All rows are made from the same 13 directions, up to rounding. Whole rows:
(in the rows, 128 means zero)
[[144 119 130 118 133 128 147 123 145 142 138 123 119 152 124 109 147 115
  169 109 128 138 173]
 [105 123 139 142 151  78 114 147 136 101 118 138  89 183 126 185 146 149
  137 140 101 109 161]
 [ 96 104 129 152 123 120 119 129 102 160 122  94  94 141 117  88 146 109
  147 117 146 105 127]
 [185 138 129 112 131 142 110 119 139 122 102 163 175 127 120 156 108 126
  125 125 121 150 115]
 [115 124 131 129 121 146 121 130 133 132  94 121 151 165 134 126 116 110
  150 136 125 138 139]
 [131  97 116 159 132 153  91 135  97 145 138 124 114 111 108 106 145 116
   95 110 136 111 108]
 [119 156 117 133 122 114  96 100 135 109 136 135 141 129 151 139 105 124
  120 141  97 145 108]
 [135 117  85 128 108 151 121 114 144 153 177 174 127 144 148  90 131 134
   76 146 185 100 108]
 [ 87 125 113 148 161 136  71 104 112 132  85 137  93 142 131 106  93 146
  124 172 164 145 120]
 [131 121 123 142 118 114  80 135 158 128 108 154 129 168 118 137 102 169
  142 125 109 108 122]
 [142 104 127 145 115 146 102 145 131 145 130 125 127 124 112  96 113 141
  131 108 121 116 110]
 [159 155  99  89 120 111 154  98 136 122 147 174 146 165 144 167 139 105
  103 158 150 125 136]
 [126 126  90 110 112 151 141 137  92 136 123 147 112 114  84 153 126 140
   69 146 150  87 114]
 [147  78 153 117 152 124 129 130 115  77 104  93 134 115 120  91 156 136
  147 114 129 128 114]
 [131  92 152 166 154 126  88 133  94 125 116  85 111 121 112 110 160  93
  153  89  94 140 133]
 [187 111 127 133 146 104 107 154 160 176 106 208 108 195  97 173 132 162
  138 125 173  99 160]
 [142  96 119 124 129 120 141 145 120 145 154 114  70 131  97  87 134 146
  146 115 133 108 147]]

Rows cut short, each followed by the rest of it:
[116 139 109  99 117 135 155 134 135 112 122 147 130 154 132 149 108 142]	[108 169 140 120 134]
[197  92 179 132 155 149 134 155 146 123 109 129 179 110 142 107 144 116]	[154  96 146 161 119]
[108 146 108  90 139 142 165 106 133 132  96 141 119 144 107 144 132 141]	[142 149 162 131 181]
[128 141 152 117 116 112 156 160 116 127  93 127 147 131 135 165 100 126]	[121 159 140 122  95]
[146 106 124 112 162 132 154 128 125 111 143 144 106 128 125 130 166 133]	[110 135 164 128 157]
[149 152 106 106 172 126 113  79 138 115 126 165 107 116 122 138 119 148]	[129 146 145 168 161]
[ 89 149 164 144 110 129 151 148 135 136 107 114 177 102 165 143 124 123]	[118 132 150 124  91]
[117  99 141 142 120  93 102 144 131  92 113 110 123 144 109 137 149 161]	[138 104  91  84 112]
[139 121 157 162 166 185  98 172 142 137  92 149 147 110 113 169 115 144]	[125 108 110 166 162]
[109 135 118 145 156 138 131 130 103 143 145 140  93 111 116 161 159 116]	[ 92 128 144 128 159]
[106 176  91  71  80  90 176  77 116 108 156 105 122 108 135 109 102 129]	[125 161 120 113  96]
[106 104  95 164 128 169  81 119 122 142 149 142 127 171 135 119 158  92]	[ 95 121 126 118 148]
[ 95 140 130 162 122 142 106 145 161 159 125 147 133 161 131 160 132 137]	[138 109 110 122 169]
[143 125 142 147 151 127  95  90 137 139 120 132 148  89 128 100 157 132]	[144  87 151 140 120]
[152 104 122 107 163 117 106  88 111  83 109 122 118 128 133  88 126 128]	[136 153 148 152 110]
[133 122 124 143 138  87 102 113 113 166 107 151  97 143 110 127 139 138]	[128 130 181  94 109]
[127 108 145 112 145  89 141 132 143 105 112 116  99 157 133 105 123 157]	[172 144 139 126 139]
[ 72 149 130 129 131 100 130 125  75  98  86  91 113 140 117 188 135  98]	[117 156  95 119 125]
[ 98 152 125 151 115 157 117 105 158 144 147 150 184 106 174 121 143 121]	[ 96 118 159 132 110]
[140 175  79 103  98 110 102  95  94 126 123 154 118 100  91 166  72 145]	[ 81 159 106 110  75]
[100  93 100 136 117 180  98 142 142 121 125 136 124 156 133  78  95 159]	[106 156 144 117 118]
[ 94 106 178 198 182 142  69 107 127 104 102 106 182 132 180 139 211  66]	[135  85 123 165 142]
[119 139 122 127 120 131  84 119 101 111  69 108 133 127  89 149  83 134]	[144 133  75 136 110]
[115  94 132 122 128 111 123 115  77  72  91  95 150 103 101 137 187 123]	[ 93 114 135  75  78]
[ 86 165 120 162 131  82  83 120 162 159 131 175  90 134 132 161 102 196]	[119 138 144 100 124]
[ 59 136 128 142  94  93 138 130 123 120 154  86 100  91 132 101 129 165]	[120 122 116  80  90]
[187  83  96 120 120 204 115 168 133 134 163 140 117 175 114  92  89 104]	[123 136  87 160 161]
[140 153 104 114 127 160 126 118 150 132 151 157 127  92 120 126  92 163]	[109 133 122 149 137]
[ 87 141 107 132  70 143 103  89 117 114 107  88 196 170 138 130 146  62]	[140 108  68 113 113]
[100  96 101 120 100 162 102 144 112  76 105 118 144 132 111 115 102 164]	[ 78 155 110  89  77]
[149 131 155 148 142 125 120 117 129 150 130 129 149  63 132 109 147 132]	[128  90 158 136 100]
[161 107 123 127 112 133 128 148 112 139 140 127 128 134 118 114 122 112]	[116 126 127 115 104]
[134  94 144 147 158  95  81 119  56 114  73  92 104 155 124 117 128  72]	[138 156 135 138  84]
[143 133 126 111 136  68 133  87 166 100 155 158 133 149 160 126 165 152]	[133 129 157 109 123]
[ 85 115 108 127 130 115 124  88 101 125 116  98 107 162 126 102 168  94]	[142 132 144 110 146]
[154 143 163 146 119 114 148 163 172 151 154 173 183 175 210 163 126  92]	[113 151 159 145 110]
[ 94 118 117 146 117 126  97 124 115 135 107 111 113 151 109 121 128 129]	[138 122 112 105 129]
[159 107 148 118 150 109 133 125 138 122 134 106  99 108 118  76 122 151]	[180 109 125 148 138]
[155 110 125 121 142 173 133 161 114 118 122 153 139 119 135 132 100 129]	[ 78 167 158 145 104]
[ 97 127  80 127 110 202 139 134 134 145 183 128 109 149 145  90 104 104]	[100 154 118 151 167]
[131 126 110 106 101 142 127 102 150 121 123 127 158 140 128  94 119 137]	[145 122 127 121 123]
[104 141 133 121 138 124 110 106 130  83  89 122 149  94 118 145 122 167]	[123 129 115 128 110]
[138 143 119 125 101 120 147 147 113 158 140 131 117 119  98 159 127 123]	[117 114 112 102 128]
[174 117 146 118 103 107 162 176 117 152 126 126 131 162 112 155 125 100]	[143 122 115 108 123]
[142 123 152 127 144  94 119 100 118 129  74 115 153 173 128 146 165  81]	[180 113 134 136 143]
[125 117 110 132 164 138 124 100 101 132 135 158 113  98 126 127 175 127]	[ 69 139 207 113 120]
[150 134 128 121 129 129 107 107  90  90 102 112 167 114 114 166 144  86]	[112 117  83 139 104]
[126  95 173 151 158 106 121 150 118 108 111  79 117 186 161 117 144  70]	[189 129  91 168 155]
[153 111 106 112 110 139 120 121  92 116 136 101 117 113  99  95 112 112]	[122 126  99 124 100]
[126 117 137 154 139 164 118 172 108 178  85 166 136 134 122 155 111 125]	[ 82 157 200 115 105]
[185 138 150 141 151 127 117 155 129 168 121 160 121 111 116 156 100 128]	[135 121 134 158 129]
[143  90  94 104 124 152 133 102  99 121 150 118 113 112 130  41 127 119]	[ 98 154 185 119  86]
[152  95 127 121 144 136 136 123 161 125 137 154 138 156 135 105 169 141]	[135 113 169 116 155]
[118 117  94 133 155 136  98  88  98 152 122 131  75 125  93  98 142 125]	[129 127 160 126 153]
[125 147 136 151 138 128 114 161 137 162 110 164 112 122  96 193 119 162]	[117 115 123 115 152]
[ 92 187  87 145 136 142 100  64  61 188 120 117  98  99  98 157 134  53]	[114 125 122 156 153]
[145  96 125 138 134 173 116 164  83 138 117 122 120 114 123 102  93 106]	[ 87 161 152 140  86]
[124 134 140 137 132 126 124 134 121 111 136 106 131 131 141 140 124 102]	[139 126  82 154 136]
[114 103 143 163 142 139 131 123 114 195 116 125 126 121 123  96 192  98]	[134  90 209 102 139]
[142 108 133 108 155 153 142 146 102  73 122 101 113  99 104 136 126 134]	[121 133  86 154 145]
[107 167 126 176 109  74  98 135 112 135 205 118 100 154 174 179 130  65]	[105 130  43 137 117]
[138 129 121 122 137 143 186 176 115 164 175 164  88 101 130 146 131 139]	[ 64 159 194 112 132]
[151 109 179 153 105 128 119 179 119 150 102  92 151  64 116  90  84 152]	[147  99 120 122  50]
[ 74 157 147 149 113  59 126 125 139 139 123 113 112 166 160 151 127 125]	[157 140 118 109 122]
[220 106 133 102 125 141 167 178  69 153 131 140 124 117 103 143 107  78]	[ 90 154 155 132  86]
[155 104 147 116 173 127 109 105 101  99  70 129 149 137 151 107 121 102]	[131 170 183 165  93]
[ 98 124 159 152 124  97 126 200 148 105 107 149 126 159 136 203 115 180]	[102 150 112  87 113]
[145 108 118 126 129 163 118 132 132 108 137 138 148 111 119 119 137 141]	[100 116 124 124 121]
[ 97 106 130 136 121 145 136 151 136 131 111 119 126 152 111 132 151 142]	[134 114 129  98 156]
[152 100 148 117 144  90 137 124 152  95 135 131 130 147 149 106 156 146]	[149 125 148 119 123]
[142  78 166 160 126 103 123 166 112 162 100 112 132 171 127 117 169  95]	[152 104 161  91 111]
[144  70 129 130 147 191 149 137 128 113 167 105 142 136 156  60 177  80]	[122 114 147 155 157]
[124 126 135 139 140 109 112  96 120 124 134 115 127  94 133 102 155 127]	[131 106 142 126 109]
[ 70 120 102 152 174 186  69 112 119 116  80 145  99 101  86 137 123 185]	[ 98 134 142 133 163]
[149 122 103 148 141 131 104 121 153 143 192 178 111 162 155 131 152 118]	[ 95 129 141 129 151]
[ 48 146 147 133 137 153 138 139 108 106  59  83 135 102 108 161 119 143]	[141 135 106 136 149]
[ 92 125 107 160 121 134 102 138 140 135 164 145 107 164 139 146 145 129]	[100 127 110 106 151]
[160 163 163 109 152  62 164 130 143 123 127 153 120 100 141 173 123 157]	[140 139 151 138 119]
[181 137 126 113 131  95 128 112 108 107 148 143 138 108 123 159 145 109]	[103 122 115 126  99]
[135 126 128 113 135 101 144 106 133 123 135 124 115 116 113 119 160 144]	[146 107 139 112 142]
[101 167 104 149  99 128  87  96 134 139 125 150 167 138 130 176 137 113]	[101 112  99 109 117]
[120 105 128 128 135  86 133 129  70 121 124  93  80 146 121 117 144  92]	[125 152 139 108 104]
[ 95 131 164 168 136 161 115 151 131 133 110  95 152  69 118 136 142 138]	[138  77  95 140 137]
[ 90 124  88 106 163 161  93  73 100  72  86 101  96 109  73 120 131 153]	[138 130  90 149 176]
[ 79 136 144 144 134 123 140 149 113 129 117 109 110 111 140 137 118 137]	[117 149 140 125 118]
